The rows are grouped in 4 different ways at once. Each group adds its own fixed numbers to the row, and there is some noise. The rows also spread widely along 18 directions, which tell nothing about the answers.
In the rows, 128 means zero.
Some rows, each with its group in each grouping after it:
[132 116 132 135 108 176 101 129 153 109 127 112 143  84 116 108 124 143
 157 139  97 101 134  95 136 154 120 130 135  99 130 111 111 102] => (2) B U q_258
[179  70 102 162 174 172 171  97  46 142 135 194 161 145 149 123  87  94
 112 162  95 155 142 106  66 116 163 130 113 124 208 135  83 129] => (0) F K q_517
[ 78 144 132 115 159 132 154  80 124 161 118 149 163 162 152 103  91 140
  72 163 121 167 115 163  83 168 153 166 166 141 167 159 143 133] => (1) L U q_141
[108 100 100 133 150 157  97 126 143 143 118 102 126  91  98 119 103 109
 143 150 116 107 140 123 164 126 176 133 136 101 163 111  99 102] => (1) L N q_258
[148  97 149 164 173 112 134 142 100 148 109 128 126 172 131 178 130  69
  90 153  92 139  94 147 119  89 146  98 127 125  71 151 102 124] => (3) B K q_710
[138  94 150 117 139 136  93 146 138  89 151 124  69 172 135 168 202 115
 139 130 120 114 118 187 146 126 132 103  85 123  68  51 120 146] => (0) F Q q_275
[ 55 150 113 125 134 163 134  96 157 112 111 112 110 127 101 127 111 126
 123 147 121 111 131 124 151 149 108 127 122 119 126 125 125  91] => (3) T Q q_710
[ 88 149 118 169  86 106 119 112 139 144  70 142 143 134 127 106 105 112
  91 153 107 121  90 119 131 133 101 129 151  87 102 127 169  97] => (2) V N q_517
[137 110 107 139 166 119 163 108 111  95 152 107 115 101  92 161 118 175
 183 130 155 122 104  77 122 108 170 129 101 171 159  94 115 124] => (3) T K q_275
[171 162 161 136  92 106  98 134 135 126 160 138 163 124 131  95 128 141
 160 134 120 142  80 116 117 140 127 171 139 137 107 152 161 161] => (1) V Q q_141
[145 131 103 121 111  98 127  77 124  81 109 148  83 139 112 173 131 137
 124 136 115 151 171 130  80 117  69 117  99  87  62 136 168 127] => (2) F K q_258
[142 137 104 136 222 154 159 152 125 167 148  89 100 172  87 193  87 115
 133 114 137 139 132 136 154 185 142 131 129 127 121 130  83  91] => (1) T Q q_517
[147 110 161 121 160 159 103 134 133 124 152 140 111 131 102  95 160  83
 161 148  90 141 113 158 138 103 156 120 101 130 117 137  77 133] => (2) F N q_258
[ 88 100 113 109 138 139 164  87 157 113 124 142 152 123 159  97  95 124
 122 150  56 160 148 107 154 121 123 163 161 102  99 153 126 159] => (2) L U q_141
[108 144 117 146 175 163 152 148 103 119 169 142 180 109 134 155 131 146
 105 118 110 135 120 159  87 129 143 126 194 154 141 179 137 163] => (1) F Q q_517
[150 115 171  82 163 169  67 165 171  86 145 148  78 140 143 146 133 163
 132 146 140 136 173 100 180 181 137  98 151 148 128  85  94  90] => (2) B K q_141
[ 78 107 117 136 157 187 154 114 185 136  98 155 138 110 129  72 116 143
 108 160  72 139 101  97 154 142 145 104 181 129 154 118  99  82] => (2) V Q q_710
[ 98 156 154 124  80  94  95  90 130  97  97 162 154 123 140  90 138 129
 137 159 125 148 128 168 118 106 134 135 144 101  95 177 158 148] => (2) T Q q_258
[130 109 149 128 150 157  64 155 115  76 157 140 127 106 162 156 168 138
 145 110 126 100 162 133 152 120 126 104 144 159 120 120 120 147] => (1) T N q_258
[195 153 140 132 177 112 121 164 138 114 155 135 107 171 128 140 171 131
 203  95 115 181 103 136 157 121 128 103 143 155  54 154 119 142] => (0) V Q q_275
[120 133  73 111 161 145  48 165 140 121 163  69 119 101 122 200 107  95
 155 106 130 116 186 157 199 145 138 130 146  89 106 140 129 144] => (1) B K q_275
[115 127 160 149  93 118 129 122 111 132 145 117 164 130 104  96 141 117
 168 157 122  88  99 151 141 133 166 173 120  94 121 121 122 159] => (2) F Q q_141
[112  96 156 125 152 150 112  64 144  71 106 110 101  96 123 156 158 152
 166 135 148  99 144 118  94 115 138 102  84 153 128 113  99 103] => (1) L Q q_517
[132 105  93 141 156  99 124  42 116 131  96  96  73 138  97 154 107 106
 160 142 138 126 132 102 123 115 127 135  50 127 133 100 123 101] => (2) L N q_710
[165 171 132 135 136  92 110 180  92 114 174 143 155 126 104 173 153 167
 148 112 144 141 149 170  87 132 131 124 197 118  88 190 173 172] => (1) F K q_275
[133 107 138 122 134 134  83 144 145 117 133 156 153 108 173 128 137 154
  80 152 102 149 105 142 115 120 156 117 186 144 132 116 150 147] => (1) B K q_258
[125 125 121  93  79 139  82  93 149 100 135 190 105 126 147  60 129 138
 103 172  72 150 147 115 125 135  78 151 118 102 131 101 171 138] => (0) T U q_710
[137 116 111 138 119 101 124 122 129 147 139 114 147  84  82  75  96 117
 171 156 105 123  76  80 155  88 174 166 134 125 152 137 132 142] => (2) L K q_275
[147 178 157  91 112 166  85 128 157  95 154 152 151 120 151 105 107 108
 130 137 111 194 101 139  93 127 114 134 135 152 111 193 137 145] => (1) B K q_275
[150 104 126 113 127 101  43 110 144 108 135 148 107 132 199 168 104 155
  84 142 146 145 142 108 146 165 118 143 131 155 134  84 174 144] => (2) V Q q_517
[124 131 138 143 111 142  96 124 167 130 107  97 150 110 144 157  89 140
  95 144 141 125  61 108 118 156 146 140 135 143 131  99 150 105] => (2) F N q_258
[129  98  50 140 111 153  71 115  95 134 137 141 139  98 157 141  82  85
  75 148  87 133 144 127 125 127 119 141 117  88 179  93 159 150] => (2) B K q_517
[180 149 155 114 112 130 110 171 129 133 199 105 185 157 158 171 111  89
 144 127 102 181  99 199 112 153 156 192 132  93  56 177 138 224] => (1) F K q_141
[153 127 178 133 117  99  49  71 146 165  90 155 119 170 156  69 143 131
 151 162 130 125 149 133 142 191 116 151 121 108 127 124 131  97] => (1) V Q q_710
[165 132 131 142 125 150 157 135 108 113 127 157 165 121 125 133  61  94
 123 156 110 165 116  88 101  98 146 134 142 115 120 188 103 118] => (1) B K q_258
[171  87 136  96 166 139  86 121 154 107 158 117  87 108 110 155  86 108
 137 169 139 144 130  90 159 117 179 141  77 150 153 101  87 117] => (3) F Q q_517
[119 111 160 116  78 101  42 130 156 141 110 127 114 128 126  75 126  89
 126 184 127 102 103 139 189 120 166 149 114  88 124  83 130 116] => (1) B K q_275
[127 118 133  92 189 138  61 108 135 107 185 114  71 103  97 150 110 124
 148 139 142 110 181  90 162 139 110 152  95 174 156 143 117 119] => (2) V K q_517
[167 124 102 142 104 137 112 130  98 132 108 185 146 157 154 127  78  72
 103 156 102 190 148 140  97 127 128 125 127  70 128 163 128 129] => (1) V K q_275

New rows, each followed by its group in each grouping:
[141 106 120 134 154 123 122 141 152 152 133 121 140 152 158 159 125 177
 109 125  94 136 137 127 130 199 109 147 184 104  92 104 156 126] => (0) V U q_275
[111 138 115 140 165 194 125 115 125 141 150 119 156 111 123 110 139 121
 152 119  92 140 105 156 101 161 133 132 126 132 163 141 105 134] => (2) T K q_517
[113 106 159 152 204 156 146 137 119 152 107 127 132 182 150 158 133  99
  86 139 111 136  88 134 120 142 151  98 145 171 123 131  88 102] => (3) L K q_141
[136 130 124 114 150 153  98 134 150  91 149 148 104 136 160 146 121 115
 114 119 107 141 141  96 159 126  86 120 140 161  93 131 139 131] => (1) F K q_258
[ 90 130  88 135 156 164 101 133 134 111 147  97 108 101 102 153 163 128
 132  99  79  98 151 148 141 139  75 113 135 114  96 124 143 132] => (2) T U q_258
[ 88 110 143 141 196 155 140 129 120 108 121 148 107 187 162 155 174 159
 134 116 126  97 183 125 175 183 107  97 170 147 111  89 105 105] => (3) F K q_141
[ 92 116 110 145 103 140 110 115 129 151  72 122 149 124 112 153  88 131
  76 170 124 107 134 151  95 171 139 126 149  51 144 115 144  79] => (0) T K q_275
[137 115  56 131 143 164 101 148 139  93 158  99 134  98 164 198 144 173
 148  83 105 127 166 128 135 169 112 118 163 111 114  75 163 167] => (1) L K q_141
[156 116 153 137 129 113  82 148 129 120 133 152 115 136 140 109 166 165
 137 135 115 109 131 106 144 157 118 123 156 133 116  85 141 130] => (3) L Q q_517
[ 79 171 138 147 101 158 100 107 168  97 140 112 170 105 177 111 151 154
 120 119 129 137  14 134 103 133 125 139 133 210 135 107 179 152] => (3) V Q q_258
[ 97 117 110 126 173 163 156 128 130 120 157 158 156 141 183 125 134 156
  92 129  98 178  77 161 119 136 165 129 169 180 154 106 134 172] => (2) T Q q_258
[134  84 157 102 131 120  94  94 199 114 102 130 117 110 162 110  91 147
 118 174 129 152  84  91 169 128 185 141 118 146 137  79 111 107] => (1) T Q q_517
[149 165 110 118  74 102  83 111 140 109 133 139 120 106 105 130 127 178
 133 148 152 144 126 149  80 160 124 148 125  89 134  93 192 137] => (1) F N q_517
[115  69 118 128 147 173 104 114 134 123 139 101 113 138 157 167 110  91
 101 152 102 104 119 127 153 138 142 143  90 121 131  62 104 121] => (0) B K q_258
[115 161 132 165 100  66  91 136 118 176  97 146 170 152 137 101 132 126
 102 156 127 144  81 185 129 143 153 145 184  90 109 150 183 145] => (2) V Q q_517
[134 101 227 106 143 127 149  94 146  71 148 143 102 123  87  95 170 160
 202 161 131  94 127  90 122  98 141 138  97 164  97 134  82 111] => (0) F N q_275
[112 150 164 134 127 130  74 122 109  91 146 133 115 115 107 121 165  98
 139 138 125 108 108 141 115  91 106 119  94 162 114 154 136 138] => (3) T K q_517
[120 104 131 127 149 151 135 113 149  62  86 153 143  91 159 140 125 169
 159 136 128 154 164  95 127 109 162  78 171 133 124 150 102 108] => (2) L U q_517
[135 172  97 164 120 108 130 107 137 145  82 132 183 148 176 105 146 135
 134 112  97 196  45 167  90 120 133 117 175 134  90 155 183 150] => (0) L U q_258
[177 123  88 156 122 123 108 142 107 142 125 160 136 112 122  96  90 127
 145 155 137 165  91  89 135 120 181 126 127 128 195  98 129 113] => (2) V U q_517
[151 143  85 103 181 118  39 135 156 124 134 156  69 152 165 136 146 112
 102 106  99 178 159 138 183 135  80  94 152 152  97 122 167 129] => (1) F U q_517
[169 113 173 115 165 137  99 137 186 117 127 119 163 104 163 138  95 150
 166 135 125 179  98  90 154 140 182 127 171 165 108 180  93 122] => (2) V Q q_275
[142 186 101 113 108 167  90 137 151 111 157 119 181 108 163 110  67 107
 170 116 114 185 131 109 155 165 124 169 154 118 128 186 138 162] => (3) L Q q_517
[151 123 140 136 151  96  80 116  68 147 151 143 132 159 139 133 130 142
 128 142 129  99 196 124 135 178 105 161 144 118 147 130 144 137] => (3) B U q_141
[164 105 179  98 129 117  98 107 156 118 120 163  82 157 119  80 137 136
 147 175 111 142 143 108 157 150 130 134 112 111 104  99  96  98] => (2) B Q q_258
[ 43 131 110 154 153 120 162  94 123 107 120 122 158 117 144 137 139 163
 124 126 117 103 119 134 145 124 127 135 171 145 120 129 154 148] => (3) T Q q_517
[121  91 139 100 142 111 157  18 163 159  70 170 124 143 111  55 117 149
 129 204  86 193 122 165  67 136 175 147 116  75 156 126 110  98] => (0) F N q_275
[ 93 155 114  86 113 166  66 133 196  78 130 144 118 132 196 140 109 126
 106 130 134 188 123 144 161 152 123 118 147 146 110 115 156 136] => (1) V K q_275
[130  97 103 143 131 117  95 146 102 171 140 150 161 151 167 135  73  83
  80 158  91 136 160 143 172 162 141 173 167  68 130 140 137 159] => (2) V Q q_517
[ 82 108 130 115 156 193  87 146 131  86 158 151 136 110 172 168 108 106
  66 137 114 110 167 126 144 129 116 119 162 153 143 140 124 141] => (1) F K q_517
[102 110 138 126 174 151 130 151 142 128 180 107 141 118 121 161 120 144
 122 129 108 101 147 130 156 155 134 163 172 135 108 145 117 146] => (1) V Q q_258
[124  91 127 130 163 115 108  85 107  81 110 138 106 108 134 175 135 175
 151 125 142 104 199  91 120 132 110 103 133 136 129 132 127 108] => (2) T K q_275
[ 90 110 158 102 147 104 136 133 137  81 131 169 101 150 137  94 144 160
 167 158 148 134 150 119 207 110 180 122 154 147 121 105 104 130] => (2) T U q_275
[158  99  85 124  91 146  57 156  83 123 149 174 151 110 138 115 110  70
 114 175 100 168 159 191 108 102 184 132 117  54 173 132 130 166] => (0) V U q_275
[ 97 173 121 139 147 139 123  96 149  89  98 135 144  99 147 144 117 175
 121 116 151 156  81  96  96 119 117  94 163 203 139 162 164 100] => (2) T K q_258
[ 75 140 182 117 105 186  79 169 180 113 122 134 142 131 140  80 127  86
 105 158  84  91 109 122 205 136 112 129 172 116  86 142 107  98] => (0) B Q q_258
[131 110 150 104  69 145  66 128 153  95 114 170 141 139 190 116 110 122
 103 170 126 159 141 148 133 161 150 136 133  87 128  93 138 143] => (2) F K q_275
[162 146 104 160 128  38 125 129 120 117  93 125 145  92  93 116 139 191
 216 116 139 123 127  71 162  86 148 115 201 118  90 158 174 123] => (0) L N q_275
[109 132 117  93 147 158  64 119 170 127 107 124  79 132  94 121 130  96
 122 155 106 139 167 164 151 146 118 106 118  85 115 133 115  80] => (0) F U q_275
[118 139 112 113 114  96  74 151 143 115 157 151 150  79 117  75 102 137
 149 157 107 127 150  91 209  99 152 163 195 122 136 153 159 156] => (3) F N q_258
[121 119 150  98 131 112  82 118 140 122 143 164 113 154 138 114 150 149
 130 174 124 150 168 174 139 152 149 145 153 101 116 126 143 142] => (0) V K q_710
[ 76 135  51 115  78  93  67  62 165 124 102 128  94 106 132  91 101 109
 113 151 107 135 126 118 167 114  93 158 103  93 131  84 203 129] => (1) V K q_275
[149 119  99 113 144 123 119 125 109 101 164 148 113 130 133 179  91 125
  83 141 112 147 148 110 108 115 104 148 129 139 116 137 164 148] => (0) F U q_258
[105 124 111 165 162 153 144  91  79 100 132 108 149 113 129 162 147 142
 175 103 128  80 161 116 119 136 113 118 129 139 140 139 117 129] => (2) B Q q_141
[115 137 137 139 128 125  97  89 149 143 114 115 128  97  85  78 165 152
 180 141 108 105 117 142 125 138 135 133 128 109 136 124 130 110] => (1) T N q_710
[131 177 165 133  87  98  93 167 132 134 151 138 146 141 102  85 136 137
 136 151 137 100  76 121 164 138 132 166 166 134 111 127 174 139] => (0) F Q q_141
[122 130 112 125 167 163 110 119 185 138  55 131 127 127 145 127  70 103
 105 148 112 197  85 110 159 131 172  78 147 134 143 137  92  60] => (2) T N q_141
[117 113 182 130 105  81 120  87 124 103 116 165 134 141 138  96 138 157
 145 177 145 124 129 120 124 118 152 154 134 132 116 133 137 133] => (2) V K q_258
[124 161 123 125  88 161  69 140 119  74 160 103 171 105 173 157  89  87
 175 114 161 128 131 129 164 125 145 153 113 133 125 156 130 165] => (1) B Q q_275
[111 140  96 144 126 120 134  76 102  97 120 145 125 118 121  98 126 109
 166 131 114 145 106 103 121  82 116 128  92 151 143 139 140 137] => (3) T K q_275
[146 188 121 147 125 141 146 121 118 123 147 126 167 137 133 117 106 178
 177 113 165 150  96 106 106 185 131 157 150 161 154 138 149 127] => (2) F U q_258
[170 116  73 152 103 141  84 140 115 160 105 166 168 107 133 112 120 131
 119 147  82 172 155 170  78 160 145 112 173  33 153 133 148 129] => (1) V K q_275
[133 115 139 147 171 175 115 136 114 117 166 113 151  99 122 124 139  93
 174 116 103 112 105 127 148 103 153 130 115 157 141 153  82 146] => (1) T Q q_517
[144 113  75 124 153 111 133 100 102 147 113 126  69 169  90 182 100 134
  99 145 125 140 178 141  97 181 108 131  99  69 130  78 143 102] => (2) L N q_141
[101 157 117 111 147 145 185 138 147 119 171 127 139 148  98 110 137 141
 159 139 104 176  96 174 120 139 157 151 143 117 103 134 121 162] => (3) F U q_275
[109 125 162 129 123 161 130 111 177 123 113 160 143 116 156  70 126 169
  99 152  91 142  53  84 119 153 120 131 155 169 146  94 136 108] => (2) T K q_517
[108 123 141 154 105 159  66 167 134 146 130 159 162 120 151  71 152 120
 108 141  77  95 128 137 166 164 114 132 192 100 131 121 138 128] => (2) V Q q_258
[136 125 122 137 134 181 113 126 125  81 155 129 143 120 172 137 147 101
 147 102  89 138  81 120 134 102 114 120 101 173 116 115 129 164] => (0) T Q q_141
[162  90 153 134 150 147 136  92 125 108 137 125 156 119 141 137 169 146
 189 135 107 144 116 168  79 124 175 126 110 119 117 132  95 155] => (0) F Q q_275
[145 137 173 148 134 157  41 134 129 152 110 131 155 125 151  98 124 108
 111 156 137 117  78 115 126 153 151 119 134 171 178 123 115  87] => (3) B K q_258
[117  94  77 131 167 170  99 123 158 117 109 106 112  98 145 163  79 124
 133 137 136 135 124  82 191 135 174 102 126 144 174  82 100  91] => (2) T K q_710
[124 149 151 149 130 111 108 105 109 118  94 120 154 166 170 177 122 108
 122 131 157 151 120 181 100 135 143 119 131 120  86 159 134 127] => (1) B N q_258
[171 125 124 134 184 133  72 109 103 125 129 158 112 140 154 130 123 112
 154 120 144 164 146 114 124 127 138 102 116 177 169 150 112 110] => (1) V N q_275
[145 131  76 140 127 134  52 108  95 109 143 119 121  99 137 161  89  67
 137 122 128 122 153 106 147 106 105 137  88 128 149 146 150 145] => (2) F K q_517
[107 130  81 135 203 155 146  83 154 146 110 132  97 152 126 118 122 124
 140 117  82 149 143  96 165 149  84 113 147 145 118 140 121  85] => (0) V Q q_710
[145 129  85 125 200 156 134  91 122 160 153 131 113 140 114 102  98 132
 143 140 121 169 111 109 124 159 154 147 106 174 205 106 107 108] => (3) F U q_258
[130 108 150 124 136  73  97 132 106 155 138 167  98 200 147  88 141  85
  92 158  82 115 125 121 190 119  99 165 141 127  83 109 160 155] => (0) L K q_141
[149 150 133 113 112 149  50 119 168  78 119  84 123  91 129 153 126 124
 207 122 149 140 138 116 153 136 136 112 100 119 103 137 115 111] => (3) B K q_275
[139 103 142 138  60 110 114 117 118 160 109 142 105 160  90  90 108 113
  96 188 121  88 108 124 108 168 129 172  87  52 139  47 139 102] => (1) L Q q_275
[105 121 122 110 120 103 115  92 168 102 109 146 140 123 179 115  99 170
 119 140 100 155 149  95 167 147 105 154 176 121  90 136 165 141] => (2) T U q_258
